There are 9 hidden switches. A switch that is on adds its own fixed numbers to the row, and there is some noise. The rows also spread widely along 9 directions, which tell nothing about the answers.
Known rows, each followed by its switches (1 for on, 0 for off):
[-12  -3 -16  -4  -7  -4  -8  -8  17 -11 -14  29  -4 -18  -8   1 -12  -2
 -10   0  -8  20   5  -2   4  24  20  22  -7   7 -11] => 0 0 0 1 0 1 1 1 1
[ -7  19 -10  -2  -2   1 -10  -2  16  -1 -17   1  -4 -22  17   8  -6   8
   8  -1  -3  -4   7  -2  26  28   3  13   7   5   2] => 0 1 0 0 0 1 0 1 1
[-21  12   4  -3   0 -16  12   8  15 -38   0   6  -1 -19   4  13 -14  -2
  32 -13 -13  -5  11 -26  -4  27   3   7   3   3 -14] => 0 1 0 1 0 0 0 1 0
[ -9  -5  14  -2   6 -21  11  -9  14 -29  10   7  13   4  -7  -3 -11   5
  22  -2 -28   0  16 -23  -5   8   1   5  -2   0 -20] => 0 0 0 0 0 0 1 1 0
[-36   0 -14 -13   0  -3   6  19   8 -30   0  37 -19  -7 -14 -11  -7 -34
  -5 -24  -6  21   7 -11 -20  19  18  18   0  -4 -10] => 1 1 1 1 0 0 0 1 1
[ 12   1 -15  28  -4 -10 -16 -20   6  16  -3  13   2 -13  10   6  12  -6
  -5   5   0   5  -6   1   5   6   7   7   6   7  -7] => 0 0 0 0 0 0 0 1 1
[ -1  -5 -13  16 -11   3 -21  -9  10   0  -9  23  -4 -18  -3   2   1 -11
 -25   5   4  14 -10   2 -12  15  28  11  11   4 -14] => 1 1 0 0 0 1 0 1 0
[-24   7  -9 -10 -11 -17  17  -6  20 -32 -14  18  -3   2  -4  19 -16  -9
  22   1 -15  26  24 -14  -1  19   0  19 -24   2  -8] => 1 1 0 1 0 1 1 1 1
[-15   1 -27   7  -5 -12  -2  -3  18 -18 -13  20  -2  -5   1  31   0  -6
  -6  -1   7  20  10   7   2  26   9   8  -3   2  -3] => 1 0 0 1 0 1 1 1 0
[-17   8 -15   7   9 -10  14  17  11 -24   0  -3  11   8  13  21   7  -8
  10 -10   6  -3  17  -5   9  20  -5 -11  -1  -3   4] => 0 0 0 0 0 1 0 1 0
[-21   3 -24  -6   6 -22   5  -5  17 -18  -6  21  -2   2   3  18   2  -6
  11 -13 -12  17  15   4  13  23  -9  17  -9   4  -9] => 1 1 0 1 0 0 1 0 0
[-12   2  13  -4 -19   4   2  -5  10 -11  -7  26 -12  -5  -9 -16 -15 -25
   3  13 -16  19   8 -14  -7  -2  27  20 -24   7   2] => 0 0 1 1 1 1 1 1 1
[-20  14 -16  -3  -9  -8  10   6   9 -12 -16  13 -15  -3   8  20  -1 -19
  12  -3   4  14  15   1  11  22   3  11 -17   5   9] => 1 0 0 1 1 0 1 0 1
[-22  12  18  -3  -3  -1   1   8   7 -15   5  18 -19 -12  -2 -13 -11 -19
  24  -8 -16  -3   4 -24 -15   1  10  11   0   2 -12] => 0 0 1 1 0 1 0 0 0
[-27  22 -10 -10   8 -12  21  13  11 -20  -4   3  -7   7  14   8   1 -17
  30 -15 -13   3  26 -15  14  14 -16   5 -12  -1   8] => 0 1 0 1 0 0 0 1 1
[-14  -4   2   4   6 -20  16   4  16 -38  12  -2  12  16  16  19   5 -17
  31  -6  -7  -3  15  -8   4   9   0   8  -9   5   3] => 1 1 0 1 0 1 1 1 1
[-17   4   2   1   3  13  -2  16   3   2   4  10 -16   4   2 -19   9 -28
 -12  -6   0  -4   3  -2  -2   0  17  -1   6  -2   4] => 0 1 0 0 0 1 1 0 0
[-20  11  11   2  -4 -12  17   2   7 -18   5  10 -20  10  -3   1  -3 -24
  27  -2 -21   6  19 -26 -23  -6  -3   0  -3  -6  -7] => 0 1 0 1 0 0 1 1 1
[ -9  -3 -17  -2   6  -8 -10 -12  11   3  -1  28  -7   7   5  -9  12 -11
  -5  -5 -19  19  11   7  18   1   1  19 -19   9   1] => 0 0 0 1 1 1 1 1 0
[-11   7  -3   7  -2  10 -11  10   7  -1  -5   7 -13 -20   7  -1   1 -11
  -7  -4   7 -11  -6  -1   5  20  23   4  14   6  -1] => 0 1 0 0 0 1 1 0 0
[-17   0  15 -16   7   0  -9  -4  12 -11  10  18 -17   4   0 -28  -1 -11
  10  -6 -36   3  11 -10   2  -5   6  19  -5   2  -6] => 0 1 0 1 1 1 1 1 0
[-15   7   1  -3  12  -5  -5   5  11  -7  10   4  -9   8  17  -3  11 -16
  17 -13 -13  -6   6   0   9   2  -5  10   5   1   0] => 1 1 0 1 0 1 0 0 0

New rows, each followed by its switches (1 for on, 0 for off):
[-11   4 -10   8   3 -17   4  -5  13 -18  -3   5   4   2   6  19   2   0
  13  -2  -4   4  13  -3   5  18  -1   3   2   1  -6] => 1 0 0 0 0 0 1 1 0
[ -4   8   7   4  -9  10 -13  -3  10   5  -3  11 -13 -15   9 -15  -3 -19
  -3   5  -8  -2  -5  -7   1   4  22  16   5   7   2] => 0 1 0 1 0 1 0 1 1
[-14 -16 -31   8   6 -18   5   4  16 -25   1  19  15  12   1  22  10 -10
 -11 -11   7  20  14  10   1  22   6   4  -5  -2  -5] => 1 0 0 0 0 1 1 1 1
[-14  11  -7  -3  -8  -8   3  -8  17 -18 -17  12   1 -16   7  13 -11  -4
  19   5  -3   9   8  -5  23  27  14  23 -20  19   2] => 1 0 0 1 0 1 1 1 0
[  8  16  12  17  -6  -9  -2 -17   9  10  -3 -13   5   1  19  13   5  -2
  23  15  -7 -10   2  -6  12   1  -4   1   2   4   2] => 1 0 0 0 0 0 0 0 0
[-35 -12 -20 -10  10 -16   4   8  11 -33   4  45  -9   2 -18  -8  -3 -17
   0 -28 -11  25  16  -8 -14  19   6  20  -5  -5 -22] => 1 0 1 0 0 1 1 1 1
[  0   8  14   3 -11  -9 -15 -23  12  -2  -6  18  -6 -30   4  -7 -15   3
  23   7 -26   3  -6 -18   4  10  12  27  -5  16 -23] => 0 1 0 1 0 1 0 0 0
[-22  -3   3 -11   9  -4  -3  14  19 -29  12   7 -13   8   3   1   0 -10
   6 -13 -12  -3  15  -4 -12  11   5   6  21 -10  -5] => 1 1 0 1 0 1 1 1 1
[-17  -5  11   3 -15  -3   1   0  10 -25   1  25 -16 -12 -11  -2 -14 -24
   8   1  -9  12   2 -19 -28   7  29  17  -2   4 -17] => 1 1 0 1 0 1 1 1 1
[  3  -9  14  16  -7  -8  -5 -18   7  -3  11  12  -1  18  -1  -6   8 -17
   3  14 -18  11   8  -5 -14 -17  11   5  -9   1  -6] => 1 0 0 0 1 1 1 1 0
[-21  11  -4   8  -1 -10   9  15   8 -21   2  12  -9  -9   2  16  -2 -21
  17 -11   2  -1   6 -14 -13  16   3  -1   3   0  -7] => 0 0 1 1 0 0 0 0 0
[-21  15   7 -11 -14   3  19  11  12 -20 -12   2 -10  -1   1   5 -14 -24
  13   5  -3   4  12 -12  -1  16  16   8  -9   1   9] => 1 1 0 1 0 0 1 0 1
[-27  10  -3 -12   9   2  -3  17  14 -18   5   7 -17   8   7  -4   4 -19
   3 -14  -9   1  13  -4  -4   9   0   3  12  -9   2] => 1 1 0 1 0 1 0 1 0
[  3  -4  18   9  -6  -6 -19 -23  16   3  10   9  -6   6   1  -4  -1  -5
   2  12 -27   8   1  -6 -21 -14   4   9  14  -5 -21] => 1 1 0 1 0 1 0 0 0
[ -7  -1   6  -8  -7   0 -16 -15  13   0  -1  23 -10   2  -4 -18  -4 -10
  -6   7 -27  20   7  -3  -4  -2  12  20  -7   1  -7] => 1 0 0 1 1 1 0 1 0
[-27  -2 -19  -8   9 -17  15  17  20 -45   1   9   5  10   7  27   1  -6
   9 -16  -4   9  26   1   9  29  -3   0  -9  -1   3] => 0 1 0 1 1 1 1 1 0
[  6  12  -6  10  -3 -17   2 -27  11  12 -13   4   9  -1  12  10   2   5
  19  12 -17   6   9  -2  31   7  -8  12 -20  13  -2] => 0 0 0 0 0 0 1 0 0
[-13  12  -9  21   0  -9  -8   2   5   1   4  16 -23  -3  10  18  15 -24
  12  -8   5   0  -2  -1 -14   2  -3   1  15  -2  -5] => 1 0 1 1 0 0 0 0 0
[ -4   7 -17  13 -17  -1   0 -14   9   2 -24  20   3 -16   0   7  -4 -13
  -9  12   0  23   1  -5   7  16  18  13 -22  11  -3] => 0 1 0 0 0 1 0 1 0
[ -5  -7 -11  13 -11  -4 -13 -17  12  -1  -5  31 -11   0  -6   4   5 -20
 -15  11  -7  26  -1   3 -13   2  20  17  -7   5 -10] => 1 1 0 1 0 1 1 1 0
[-24   6  16 -19  10  -4  13  13  15 -24  12  -3  -7  25   2 -10  -2 -18
  17  -7 -23  -5  24 -11  -5   0  -3   1   6 -11   7] => 1 0 0 1 0 0 1 1 1
[-21   8  -7   1   4 -22   9  -2  10 -29  -1  21  -7 -19   5   6  -5  -9
  36 -17 -14   0   7 -19   9  22   3  21 -13  16 -13] => 0 1 0 1 0 0 1 1 0
[-11 -14 -22  16   9 -25   0   1  12 -22  10  18   5   2  -7  23   9  -1
  -8 -16  -3  10   8   1 -17  18  -3  -7  16  -7 -24] => 0 1 0 0 0 0 1 0 0
[-20  -8  -8   9 -13  -3   4   7   9 -22  -4  27 -11  -3 -13  10  -5 -28
  -9  -3   7  20   2  -6 -26  12  25   8  -1  -3 -15] => 1 1 1 0 0 1 1 0 1
[-15  12 -16   4  -8  10 -19   1  11   8 -17  18 -28 -13  -3   6   1  -8
 -21   3   8  10   6   4  -7  18  15   3  20  -5  -2] => 1 0 0 0 0 1 1 1 0
[-31  17 -32   7   2  -8  -6   7   8 -10 -16  28 -31 -16   7  21   7  -9
  12 -19   7  10  11  -2   4  29  -5  11   6   2  -9] => 1 1 0 0 0 1 1 1 0
[-23  18  -7   2  10 -14  -4   4   9 -13  -2  10 -23 -10  11   9   5   1
  30 -18  -6 -11  12 -11   5  20 -10   6  16   0  -8] => 1 0 0 0 0 0 1 1 0
[-14   4 -26  11  -7  -8 -15   1  15 -15 -13  22 -17 -22   8  31   0   0
  -3  -3   7  12   4   4  -1  31  11   9   8   6  -7] => 0 1 0 1 1 1 1 1 0
[-11   4   3 -18   9  -6  -4   3  18 -19   1   0   3   0  16  -5  -2  -1
  13  -6 -17  -7  11   4  29  22   6  20   1   7  14] => 1 0 0 1 1 0 1 1 1
[-19  -6  14   5   0 -24   6   2  12 -50  14  18  -5 -14   2  12  -9  -6
  44 -13 -13  -4   6 -25 -14  17  12  17  -6  12 -20] => 1 0 0 1 1 1 1 1 0
[ -3   6  -6   7   4   3 -10  -4   5  14   1  13  -4  -2   8 -17  12 -21
 -11   0  -8   2  -2   3  13   2  11  10   0   7   9] => 0 0 0 1 0 0 0 1 0
[-32   5 -22  -7  -7  -7   5  15  15 -30  -9  23 -22   3  -5  27  -5 -14
  -2 -10   0  24  20   0 -15  24   2   2  -1  -9  -9] => 1 1 0 1 1 1 1 0 0
[-13   0  -4   4  -3   7   0  19  10 -14  -1   4   4  -8  -2   3  -4 -12
 -17  -5  10  -1   0  -5  -9  20  23  -9  13  -4  -5] => 0 0 0 0 0 1 0 0 0
